The first 8 rows are patterns. Each new row is the sum of 2 different patterns, raised or lowered, with some noise. Before adding, each is slid sideways (what falls off one end comes back at the other) and multiplied by a number that may be negative. Names go in the order of the patterns.
Some rows, each with the names of its patterns after it:
[-10,  -6,   9,   1,  -8,   7,  -1,   4,   6,  -1,   9,   6,  -8, -13,  -6,
 -12,   3,  13, -11,  -8,   4,  -9,   1,   7, -13,  10,  -2,   3,  -8,   2,
  -5,  12, -12,  -7, -11, -13,  -1] | B
[ -3,   4, -10,  13,  -9,  13,  10,  13,   6,  10,  -9,  -9,  -5,  -5,  11,
   8, -14,  -2,   2,   4,  13,   1,   6,  10,  12,   8, -13,  -2,   5,  -6,
  -8,  13,   7,   2,  -7,   6,   5] | D
[ -8,  -5,  -5,  -2,  12,   9,  10,  -5,   0,  -5,   4,  -1,  -8,  -3,  11,
   7,   4,  12,   0,  -7,   2,   2,   4,  -9,  -2,   8,   7,   8,  -8,  11,
   1,  -9,  -7,  -1,   7, -11,  -7] | G
[ -4,  -8,  11,  -6,   7,   8,   4,  13,   9,  -6, -13,   1, -10,  11,  -2,
  -8,   0, -10,  -4,  -5,   6, -11,   3, -13, -10,  -9,   1,   5,   0,  -9,
   3, -14,  12,   5,  -1,  -8,  -8] | R
[ -9,  -5,   3, -14,   5,   5,  12,   1,   7,  10,   7, -10,  11,  10, -14,
   6,  10,  14,  -8,   0,   9,   4,  -1,   9,  -8,   4,  -4,  -9,   4,   8,
  13,  14,  11,   2,  -3, -12,  -4] | N
[ -1,  -1,  -9,   8,  -8, -11,   6,  -4, -13,  -4,  -3,  11,  -6,   3,  -6,
  -1,  -8,  12,  -3,  -8,  -8,  -6,  13, -12,   2,   2,   7,  10, -13,   2,
   1,   5,  -7,  14,  -5,   6,  -5] | F
[ 14, -14,   2, -11,  -1,  -6,  -4,   0,   4,  -5,   9, -14,  13,  13, -10,
  13, -11,   1,   3, -10,  -3, -11,  -5,  10,   8,   5,   6,   4, -12,   0,
  11,  12,   5,   6, -13,   6,  -9] | T
[ 10,  -8,  12,  11,  14,  -1,   8,   0, -13,  11, -12,   8, -13,   7,  -8,
   5,  -1,  -7,   4, -13,  -3,   7, -10,  14,  13,  -1,  -3,  -6,   5,  -5,
   3, -10,  13,  14,   0,   8,   3] | P

New rows, each followed by the names of its patterns:
[35, 24, 15, 12, -9, 16,  1, 15, -9,  7, 18, 14,  4, 15, 20,  4,  2, 19,
  9, 18, 19,  8, 19, 15,  1, 25, -8,  1, -8,  3, 12, 27, 25, 23, 21, -7,
  4] | D T
[-22,  -6,   2, -16, -24, -11, -17, -26,  -3, -16,   4,  -6,  -5,  -3,  -3,
 -20, -11, -10, -24,  -5, -15,  -6, -19, -16, -11,  -8,   3, -29,  -4, -20,
 -14, -23,   1,  -8,  -6, -21,  -7] | R F
[-1, 19, 15, 13, 18, 12, 22, 17, 28,  7, 18, 11, 21, 12,  5, 11, 14, 27,
 14, -3, 27, 12, -7,  5, 11, 29, -1, 10,  0,  8,  1, 22, 21, 15, 16,  4,
 24] | G F
[-13,  -5,  -2,   0, -16, -13,  -4, -12,   7,  -7,  -6,   3, -14,  15,  -3,
   4,  -1, -12,  -2,   1,  11,  -6,  -4,   9,   0,  16,   6,  -1, -22,   1,
  -4,  13,   2, -19,   6, -12,  -8] | R F
[ -7, -15,  10, -23,  -5,  -2,  -4,   3,   9, -15,   3,  -2,   8,   4,  -2,
  -3,  11,  -3,  -5,   8, -10,   3, -13,  -1,   3,  -2, -11,   8,   7,  -9,
  13, -16, -10,  -5,  10, -13,   6] | B P
[ -7,  17,   2,  16,  16,   5,  29,  26,   2,  15,  12,   2,  11,  21,  12,
  16,  22,  16,  19,   9,  25,  -5,  24,  16,  15,  12,  23,  19,   7,  27,
  -1,  13, -13,  13,  -6,  10,  10] | N P
[-30,   2, -20,  -9, -22, -15, -10, -17,  -2, -11,   1, -18,  -7, -15, -29,
  -5,  -6,  -4,  -8, -30, -10, -15,  -7, -10,   0,   5,  -5,   4,  -2, -17,
 -22,   3,  -8,  -7,  -3,  -1, -12] | D P
[-1,  5, -1,  4, -4, -2,  1, -1, 10, -6,  0, 15, 17, -6, 19,  3, -8, 14,
 11, 20, -1,  6,  6, 14, -3, 20,  3, 13, -1, -9,  5, 16, 10, 24,  3,  1,
  0] | R N
[-10, -15, -27, -18,  -6,  -1, -19,  -7, -14,  -6,  -1, -18,   4,  -7, -14,
 -21,  -5,  -9, -11, -10, -11, -15, -21, -14,   3,  -7,   5, -25, -16, -15,
  -4,  -7, -15,  -9, -13,  -2, -15] | G R
[ 0, 24,  1, 15,  6, 15, 27,  3, 18,  5, 24,  4, 17,  1, 16, 11,  1,  4,
 -4, 14, -2, -1, 25, 13,  6,  3,  7, 16,  9, 12, -2,  7, 12, 29, 11, 11,
  3] | G F
[ 3,  7,  3,  7,  9, 26, 15, 14,  7, 16, 13,  8,  2, 13, 11, -3, 10, 25,
 22, 13,  9, 15, 22, 14, 10, 13,  3, -7,  6,  9, 14, 17,  8,  8, 16, 18,
 21] | G R
[ 19,  -8,   5, -22,  15,   8, -17,   7,   1,  -7,  -4,   8,  -7, -17, -15,
  20,  10,  -2,   4,   7, -16,  11,   8,  18,  15,   5, -18,  -5, -18,   4,
 -12,   7,   4,   6,   6,   3,   0] | N T
[ 19,   2,  22,  -1,  -5,   4,  14,   3,  15,  -2,  -8,  26, -16,   4,   7,
  -2,  14,   1,  25,   1, -13, -13,   3,  -6,   2,  30,  -2,   7, -12,  14,
  -4,  27,  -3,  16,   0,  16,  16] | T P
[-12, -29, -34, -30, -33, -14,   0, -12, -16,  -4, -17, -16,   2, -28, -11,
 -26, -14, -26, -22, -24,   3, -32, -28, -12, -28, -22, -32, -13,  -6, -21,
 -25,  -7, -22,  -4, -13, -10,  -1] | B N
[ 20,  -1,  12,  -8,  10,  -7,   7,  -6,  13,  17,   8,   8,  14,   6,  10,
  24,   8,  26,  -2,  12,   7, -11,  13, -11,   9,   1,  17,   3,  13,   8,
  -9,   8,   3,  11,  14,   3,   8] | T P
[ -3,  -3,   6,   3,  -7,  -8,  -8,  13,  -8,   0,  -3,  -1, -12, -11,  12,
  -7,   2,  10,  -7,  11,   0, -15, -13,   3,  -3,  16,   2,  -9,  -8, -22,
  -9, -14,  -1, -11, -11, -12,  -8] | R N
[-18, -24,  -4,  -6, -10,  -8,   7,  -1,  -8, -26, -14,  -7, -24,   0,  -9,
 -23,  -2, -22,  -9,  -8,  -5, -26, -15, -33, -28, -18,  -5,   6,  -6, -10,
  -1, -24,  13,  -7, -14, -26, -16] | R N
[-17,  -6, -21,   0, -14, -11,   9, -21, -13, -18,   2, -12,  -5, -15,  -3,
 -17,  -1, -13,  -9,   4, -16, -21, -13, -21, -25, -10,  -7,   8,  -8,   1,
  -9, -11,  -4,  -3, -13, -21, -13] | N F
[ -6,   1,  -2,  -6,   0,  -5,   2,   2,   5,  -8,   4,   0,  13,  11,  11,
   6,   7, -16, -13, -11,  -2,   6,   8, -14,  -2,   5,   5,   1,  -4,   0,
  -3,   7,   9, -12,  -4,  -1,   1] | D G
[ 28,   9,   4,   5,  11,  14,  31, -14,  -2,  23,   5,  35,  12,  15,  31,
  28,  29,   4,   1,  10,   2,  -2,  21,  30,  14,  -5,   7,  14,   5,  27,
  -3,  33, -10,  38,  20,  35,  19] | D T
[20, 21,  6,  9, 12, 16, 22,  3, 11, 12, 19, -3,  2, 13, 11, 14,  9, 33,
 23, 28, 23, 16, 26,  0,  1, -6, 17,  9, 11,  4, 21, 13, 10, 13,  2,  3,
 -8] | G N
[12, 30, 14,  4,  7,  8, 15, 15,  6, 24, 33, 24, 28, -9, 12, 25,  7, 13,
 29, 24, 10, 15, 16, 28, 18, 24,  2, 22,  6, 35, 20, 38, 10, 19,  5, 11,
 14] | D R
[ 7, 11, 13, 16, 12, 14,  1, 12, 13, 14, 15, 16, -7, 11, 11,  6, 18, 20,
 20, 21, 30, 16, -6,  9, 15,  9, -4, 18, 22, 18, 11,  8, 23,  8,  5, -5,
 21] | D G
[-16, -22,  -4,  -6,  -8,   4, -21, -13,   5,   9, -10,   4,   1,  -6,  -5,
  -6,   3, -22,   4,   0,   8, -23,   1,   5,   4,   1,   0,  -8,   0, -18,
 -15,   2,  -6,   3,   2,  -3,  -6] | B N
[-25, -12, -25,  -3, -24, -12,  -2,  -2,  -3,  -4, -13, -13, -23, -10,  -8,
 -14,  -8, -16, -11, -22, -16,   4, -14,  -8, -16,  -9, -12,  -8, -19,  -7,
  -4,  -3,  -5,  -1, -18,  -5, -31] | N T
[ 7, -4,  1,  9,  7, 21, 22, 18, 15,  8, 29, 11,  4,  0,  7, 15, -2,  7,
 25, 10,  7, 18, 16, 11,  9, 22, 17,  8,  2,  9,  1, 23, 10, 19, 16, 11,
 14] | G N
[-8, 20, 27, 17, 22, 15, -5, 27, -4, 24, -1, 19,  3, 15, -2, 18, 17, 23,
 17, 19, 10, 27, 14,  4, 28, -2, 14, 11, -1, 11, -3,  3, 27, 28, 21, 26,
 13] | B T
[ 13,  16,  10,   0,  -6,   5, -15,  -2,  17,  19,  21,   7,  27,  21,  14,
  28,  10,   6, -14,   1,  -6,   4,   4,  25,  -5,   0,  30,   6, -10, -11,
  14,  -1,   0,  12,  10,  -1,  14] | G N
[  2,   2, -25, -11, -24,   2, -27,  -8, -31,  -3,  -7, -17,  -7,  -8, -10,
 -11, -15,   7,  10, -22,   5, -22, -22,  -2, -31,  -9, -33, -12, -11,  -1,
 -10, -12,  -7, -33, -16,   3, -10] | T P
[  5,  10,  -7,   0,  -1,   0,   9,  17,  -7,  18,  10,  11,  -8,  13,   8,
   5,  -2,   5,   4, -10,   4,   2,   3,  11,  11,  -8,  15,   0,   2,  12,
  10,  20,  19,   6,  -5,  -1, -14] | B N
[ 11,   9,  -4,  13,   6,  10,   9,   3,   5,   3, -11,   1,  -1, -20,  -6,
   9,  28,  -2,  17,  -9,   4,   4,  18,  12,   1,   3,  -7,  28, -10,  19,
  16,  20,  16, -12,   8,  15,   7] | R F
[ -4, -14, -30, -10, -24, -18, -19, -24, -34, -23, -21,  -5, -10,  -5, -11,
 -20, -23,  -7, -14, -23, -29, -22,  10, -19,  -8,  -1,  -8, -11, -26,  -9,
  -9, -17, -23,   7, -12,  -1, -26] | G F
[  0,  17,   3,   9,  -7,  -5, -16,   6,  -9, -12,  -6, -16,  13, -10,   9,
   2,  10,  14,  -8,  -6,   7,   9, -17,  14,   1,  12, -11,  -2,   4,  -6,
   4,  -3, -17,   7,  -7, -19,  -3] | N F
[-30, -30,   1, -30, -12, -18,   3, -13, -33, -22,  -9, -14, -17,  15, -25,
   7, -23,   2, -19, -10,  -9, -17, -14,  -9,  -2, -20, -20,  -2, -14, -27,
  -7, -12,  -6, -23,   6, -16,  -8] | F P
[-20, -18,  -5, -30, -15,  -1,  -6, -24,   6, -14,  -3,  -9, -12,  -2, -12,
 -13, -29, -24, -18, -12, -10, -23, -21,   1, -24,  -8, -10, -23,  -7,  -5,
 -10, -25, -15, -21,  10, -32, -16] | B F
[ 33,  -7,  12, -10,  29,   2,   9,   0,  12,  10,  12,  19,  16,  10,  16,
 -12, -13,  -1,   3,  13,   6,  23,   8,  26,   0,  -7,  20,  -2,   3, -10,
  17,  -8, -10, -10,  18,  -7,   2] | N P
[ -7, -23,   6,  -9, -10, -13,  -8, -13, -16,  -1,   8,   3, -21,  -3,   0,
  -5,  -8, -14,   9,  -8, -21, -22, -10, -17,  -3, -11,  -6,  -8,   0,   5,
 -27,  -7,  -1, -25,  -3,  12,  -6] | G F
[  1, -11,  -4, -10,  -3,  -8,   0,   2,   8,  -6,  -2, -16,   4,   9,  -9,
  -6,   1,   1,  -5,   5,   3,  11,  12,   7,  15,   9, -11, -14,  -6,  -5,
  11,   2,  -9,   1,  -1,   0, -11] | G R
[ -2,  -1,  22,  -4,  10,   9,  -2,  -1, -13, -12,   5,  18,  14,  28,   8,
   1,  19,  12,  13,  10,   1, -10,  17,  -8,   0,  -2,  22,  -4,   2,   6,
  12,   5,   4,  25,   7,   8,   8] | B N
[ 8,  9, 14, 34, 13, 23,  0,  5, 25,  7, 19,  1, -9, 17,  3, -9, -3,  5,
 35,  9, 12, 11, 19, -4, 19,  9,  9,  1,  2, 30, -3, 23,  3, 28, 11, -9,
  4] | D F
[ -9,  -3, -17,   3,   2, -12,   0, -17,  -5,  -3, -10,  -7, -15,   4, -16,
   1,  -7,  -9,  -6, -16,   2,  -6,   6, -10,  -8, -13, -14, -18, -13,   8,
 -12,   7, -12,   4,  -4,   4, -17] | G P
[19, 19,  3, 12, 14, 25, 23, 20, 12,  5,  0, 10, -2, 25, -2,  8,  7, 16,
 21, 15,  6, -5, 10, -5,  0, 11, -5, -2, 12, 27, 10, 11, -7,  3, 21,  0,
 16] | G R
[  6, -21,   2,  -1,  -6,  -8, -11,  -1, -12, -16,  -8, -14, -14, -13,   9,
  -6, -24, -23, -18,  -4,  -5, -12,   8, -13,   3, -14,  10,  -1,   3,   0,
  -3,  -9, -13, -23,  -5, -15, -18] | G T
[15, 18, 17, 19, 10, 16,  8,  8,  5, 12, 11, 17,  1, 25, 30, 29, 15,  0,
 21, 15, 10,  0,  1, 35, 17, 15, 18, 21, -6, 19,  8, 21,  7, 13, 28, 12,
 28] | G F
[ -2,  -9,  -3, -12,  -4, -25,   5, -27, -13,   3, -16,  -5, -17, -16,   2,
 -14,   8, -19, -26, -17, -11, -12, -12,   3, -21, -16, -27, -24, -20, -13,
 -24,  -2, -13,  -4,  -8, -14, -11] | R T
[-21, -17, -11, -10, -23, -11, -13,   3, -13, -12, -12, -18,   8,   7,  -8,
  -4, -17, -31,  -5, -31, -14, -13, -19, -10,  -5, -13,  -1,  -1,   5,   6,
 -22,   6,   0, -35,  -9,   4,  -8] | B N
[ -7,  -1,   6, -12, -19,   3, -13, -27, -10, -10,  -8, -15,  -3,   1,  10,
  -9, -23,  -7, -19,  -6, -15,  -7, -21,  -7, -14,  -4,  -4,  -6,  -1, -16,
   8, -11,  -2, -15,   7,  -5,   2] | G P
[  8,   2,  -6, -25, -17, -10, -12,  -9,  13,   3,   2,  -6,  -3,   8, -11,
  -5, -24,   4, -18,  -3,  -3,  11,  -9,  -5,  -2, -16, -17, -19,   7,   1,
 -24, -10,  -3,  -9,  11,  -9,   2] | D N
[-29, -21, -21,  -8, -14, -23, -18, -32,  -6, -24, -13,  -6,  -9, -18,  -8,
 -16,  -8, -16,  -7, -17, -18, -14, -33, -10, -25, -13,   3, -20, -12,  -7,
 -29, -18, -13, -29,  -8,  -8, -12] | B T
[ -5,  -6,  -4, -17, -11, -26, -10, -10, -16,  -5,   0,  -9,  -7,   2,   4,
   0, -28,   9,  -3, -24, -10, -10,  11, -19, -12,  -6,  -1, -23,   2, -21,
  -1, -12, -18,   1,  -8,   7,   9] | N F
[14, -7,  1, -5,  8, -1, 19,  1,  0,  5,  4,  8, -8,  5, -1, 10, 17, -4,
  5,  4, 14,  1,  9, -3,  3,  7, -2,  4,  5, 16,  0, -9, 16,  8,  0,  5,
  7] | G F
[ -6,  -9, -13, -10, -12, -14, -25, -15, -11, -14,  -3,   1,   8, -15, -12,
 -28, -18, -28,  -6, -12, -31, -13, -12,  13, -20,  -3,   1,   2, -12, -11,
   0, -24,   0,  -9,  16, -23,  -5] | N F
[ -8,   3,   0,  -6,  11, -12,  18,  -4,   3,   4,   4,  11,   1,   1,   3,
   4, -22,  11,   6,  18,   9,  -6,  23,   0,  14,   6,   5,   3,   1,   3,
   4,  23,  18,  10,  24,  -8, -12] | N P
[  0,  -4, -16,   1,   2,   5,  14,   7, -14,  12,  -4,  15,  -1,   3,   3,
   7,  -9, -11,  -2,  -6,   2,  20, -16,   5,  15, -12,  12,   1,  -8,  13,
  -6,   2, -11,   1,   5,  18,  -5] | B T
[ 18,  23,   3,  25,  -7,  18,  18,  11,   4,   6,   4,   4,  21,   0,  19,
  -2,   5,   0,  20,  14,   4,  15, -12,  10,   7,   9,  10,  21,  -1,   4,
  -3,   8,   4,  13,  -5,  24,  10] | T P
[ -1,  16,  16,  -7,  -2,   9,  24,   4,   4,  15,  -6,   4,   2,   6,  -7,
  -1, -16,   3,   5,   9,  13,  14,  -1,   6, -22,   9,   4, -13,  15, -21,
   6,   8,   5,   0,  -1,   6,  18] | N T
[-10,   2,   1,   0, -15,  -3,   5,  15,  -5,   4, -10, -19,   0,  -7,  -3,
  -3,  -2,   0,  12,   7,  -6,  15,   0,  -3,  -2,  -8,  -4, -16, -17,  -7,
   4, -14,  -8,  13,   0,  10,   0] | B G
[-13,   6, -19,  -2,   8,  -2,  -1,   5,   0,  -9,   8, -16,  -1,  -5, -11,
 -13,   4,   6,   6,  -1, -16,  -7,  -2,  -1,   0,  -1,   8,  -5,   3,   1,
   9,   9,  11,  -1,   1,   2,   0] | B R
[  6,  29,  10,  13,  28, -11,  19,  16,   4,  13,  27,  30,  17,  -3,  11,
  14,   3,  14,  13,  26,  -6,  15,  20,  21,  28,  17,  11,  -9,  20,   6,
  32,  22,   4,  15,  15,  13,  32] | D T
[ 15,  14,  13,   4,   3,  21,  -5,  -3,  19,  18,  14,   4,  18,   4,  10,
   5,  -8,  16, -10,  12,  20,  29,  11,  24,  -9,   2,   9,   3,  26,  16,
   0,   1,  17,   9,  29,  15,  19] | D R
[ 18,   1, -13,   5,   9,  -4, -11,  20,  11,   9,  -2,   9,   7,  -9,  -2,
 -16,  17,  -8,  17,   7,  14,  12,  14, -15, -12,  -7, -11,  10,  14, -13,
  -2,   0,  11,  15,  -5,   1,   4] | D G
[ -3,  -1, -14,   3, -32, -21, -16, -23, -20,  -7,  -8,  -6, -14, -27, -12,
  14,  -5,  -1, -18, -34,  -1,  -8, -24, -14, -21,  -5,   4, -26,  -3,  -6,
 -16, -19,  -8, -15,  -6,  -9,   2] | B D
[  0,  -6,  -2,  16,  12, -25,   5,   7, -10,  16,   7,  14,   0,   9,  12,
 -12,  -6,   9, -15,  -7,   6,  -5,   2,  -1,  15,  15,   4,   3, -16,   1,
 -15,   3,   3,  13,  -8,  11,  -7] | D N
[-14,  21,  19,  -4,  21,  -8,  -4,   5,  -6,   2, -16,  -4,  18,  15,  13,
   0,  15,  -9,  -6,   5,  11,  13,  -2, -16,   0, -10,   9, -12,  12,  -1,
   9,  -8,  -4,  -3,   7,  -4,   3] | G T
[-11,   8,  10,  -7,   1, -20, -30,  11, -20,  -5, -25, -17, -19, -12, -22,
 -29, -15,  -8, -12, -10, -14,   8, -13, -18, -15, -10, -12, -19,  -4, -23,
  12, -12,  -2, -17, -19, -15, -24] | D P
[ -9,  20,  -2,   6,  -7,   5,  -1,  18,  -4,  19,  16,   2,  -4,   4,  -1,
  11,  -6, -17,  22,   2,  13,   8,   2,  20,   0,  22,  16,   3,  -5,   5,
  -2, -10,  23,  -7,   0, -18,   6] | T P
[-20, -28, -14, -12, -11, -10,  -4, -26,   0, -32,  -7,  -5, -33, -10, -19,
  -3, -13, -17, -24, -22, -12,  -5,   2,  -6,  -4, -15, -16, -17,   6,   4,
  -1,  -9, -29,  -9, -15,  -4, -15] | R T
[-16,  16,   4,  -1,  -9,   0,  15,  -1,  -6,  -6,  10,   8, -11,  -3,  10,
  -2, -13,   5,  -1,   3,  -2,  14,  -6,   5,   4,   7, -13,  17,  -5,  -9,
   6,  -3,  25,   1,  -1,   6, -10] | F P
[ 15,  -8,  -3, -12, -28,   0, -21, -10, -29, -10,  -2,  -1, -13,  -9,   2,
 -28, -16,  -3,  -9,  -3,  -2,  -5, -13,  -3, -16,  -2, -17, -24, -10,  -3,
 -16,   5,   3,   4,  -9,  -8,  -7] | D P
[-4, -1, -1, -3, -8, -9,  6, 21, 12, 16,  3, -7,  3, 10,  6, 18,  5,  0,
  4, -2, -1,  9,  1,  3, -2, -9, 10,  6, 11, 16,  0, 18,  0,  4, 11,  2,
  4] | B T
